There are 5 ways to turn a row about zero (a turn may also mirror it). The second row of each pair is the first, turned, with some noise.
In the rows, 128 means zero.
Known pairs, each followed by its turn:
[130 126 135  75]
[141  87 138  99]  S

[136 126 133 172]
[120 122 149 168]  R

[107 176 162  96]
[148 104 145  71]  F

[103 135  87 147]
[115 167 139 109]  S

[122 105 129  79]
[152 132  81 123]  V

[104 160 130 109]
[140 106 116  95]  F

[147 130 143 130]
[117 132 123 148]  Y

[107 123 118 107]
[143 125 113 107]  V

[167 115  99 180]
[ 73 156  88 146]  S

[156 162 117 119]
[120 170 133 137]  Y

[132  96 127 104]
[ 95 106 134 118]  Y

[128 121 113 173]
[ 85 130 146 118]  V

[165 173  97 102]
[110 196 144 121]  Y

[114 135  99 103]
[142 106 114 103]  V

[115 127 135 135]
[128 121 145 125]  R

[ 85 137  90 114]
[131  90  75 118]  F

[131 108 152  87]
[140  97  97  99]  R

[140 151  60 146]
[133 179 108  79]  Y

[ 72 150 207 170]
[209 159 147 191]  S

[175  68 144 133]
[ 95 145  86 175]  V

[138 117 142 105]
[157 138 134 130]  F

[165  94 104 127]
[128 167 115 161]  F

[171 146 153  93]
[ 97 119  78 117]  R

[119 130 121 118]
[129 127 136 113]  S

[125 198  99 117]
[ 88 195 128 110]  R

New pairs. What belongs after each?
[152  94 152 167]
[ 91 159 126 165]  V

[ 78  49 109 134]
[ 93 183  75  81]  V

[184 109 102 139]
[ 78 114  88 133]  S

[109  63 127 207]
[144 201  56 147]  S

[129 125 101 159]
[ 91 126 113 144]  F

[161 130 129  98]
[ 89 145 136 142]  Y

[136 161 104 135]
[100 141 108  98]  F

[172 151  49 150]
[136 202 102 184]  R

[159 138 167 139]
[124 135 116 175]  Y

[180  49 139 113]
[ 95 145  52 179]  V

[134 109 137 128]
[111 117 121 133]  Y

[126 207 108 139]
[149  83 189 112]  V

[115 154 147 110]
[100 128 135  93]  R

[116 177 155 149]
[106 111 158  84]  F

[207 138 179 131]
[ 90 160  99 202]  Y

[125 123 159  91]
[174 124 148 118]  F

[ 65 119 182 123]
[163  63 170 130]  F

[ 65 131 170 116]
[122 100 174  72]  R

[132 139 145 118]
[144 136 135 138]  V

[136 138 144 104]
[113 121 108 110]  R

[ 91 136 131 122]
[137  93 122 116]  F

[148 147 111 117]
[134  95 126 128]  V

[168  71 119  85]
[ 49 111 128 117]  Y

[ 96  94  76 151]
[105 100  81 174]  F

[139 103 122  85]
[172 149 110 144]  F

[123 135 132 115]
[123 131 141 134]  Y

[127  94 100 108]
[116 121  87 112]  V

[115 182 101 133]
[164 170 144 112]  Y

[115 101 135 171]
[149  96  87 125]  Y

[119 124 108 120]
[144 140 129 125]  R

[118  49 107 144]
[103  71  90  88]  Y

[203  83 140 152]
[130  88  78 196]  R

[ 80  54 133 116]
[123 190  75  91]  V

[115 126 195  83]
[107  74 119  68]  R

[143 173 112 117]
[131 177 141 128]  Y

[126 175 117  83]
[147 130 104  72]  F

[ 83 139  69 121]
[150 134 153  59]  Y

[162 122  83 146]
[ 88  84 119 134]  V

[141 135 129 170]
[ 87 135 142 136]  F

[154  84 126  49]
[133  57 103  71]  S

[130 182 140 126]
[ 79 149 134 116]  R

[143 111 115 176]
[ 79 132 140 138]  V

[132 165  69 131]
[ 74 146 169 110]  S

[126 137  93 106]
[110 119 144  97]  S

[133 116 186 123]
[126  99 134 180]  Y

[102 129 207 150]
[168  88 131 186]  Y

[128  55 119 106]
[169 130 113 197]  F

[108 164 118 130]
[106 158 143 108]  R

[150 117 167 163]
[104  88 139 157]  R

[120 139 126 144]
[146 136 122 129]  Y

[138 140 150 176]
[ 96 113 155 161]  R

[166 132 112 129]
[119 144 104 149]  R

[152 136 133 110]
[143 110 118 150]  V

[112 127  86 113]
[126 138 142  86]  Y

[110 123 171  62]
[107 100 195 156]  Y

[125 102 119 149]
[129 112 106 116]  Y

[135 151 121 133]
[114 134 125 105]  F

[148 105  88 124]
[ 97 104  94 120]  V

[144 194 126 124]
[108 144 125  66]  F

[103 137 161 148]
[161 147 133 156]  S

[130 108 146 161]
[138 144  98 151]  S

[131 110 117 165]
[135 116  88 112]  Y

[ 87 180  98 129]
[113 183 160 101]  R

[184 171 122 139]
[120  81 160 170]  V

[117 132 183  69]
[115 107 188 174]  Y

[ 99 123  96 178]
[169 124  90  85]  Y

[127 136 173 144]
[ 97  95 145 128]  R

[137 151 133 142]
[123 116 154 137]  V

[150 170 123 122]
[116 155 126  89]  F

[101 123 129 172]
[171 106 104 117]  Y

[175 122 101 132]
[ 75 110 110 127]  S

[120  92 151  70]
[173  85 110  90]  S

[ 91 145  96 130]
[145 163 155 111]  R

[149 130  95 129]
[ 94 128 127 117]  S

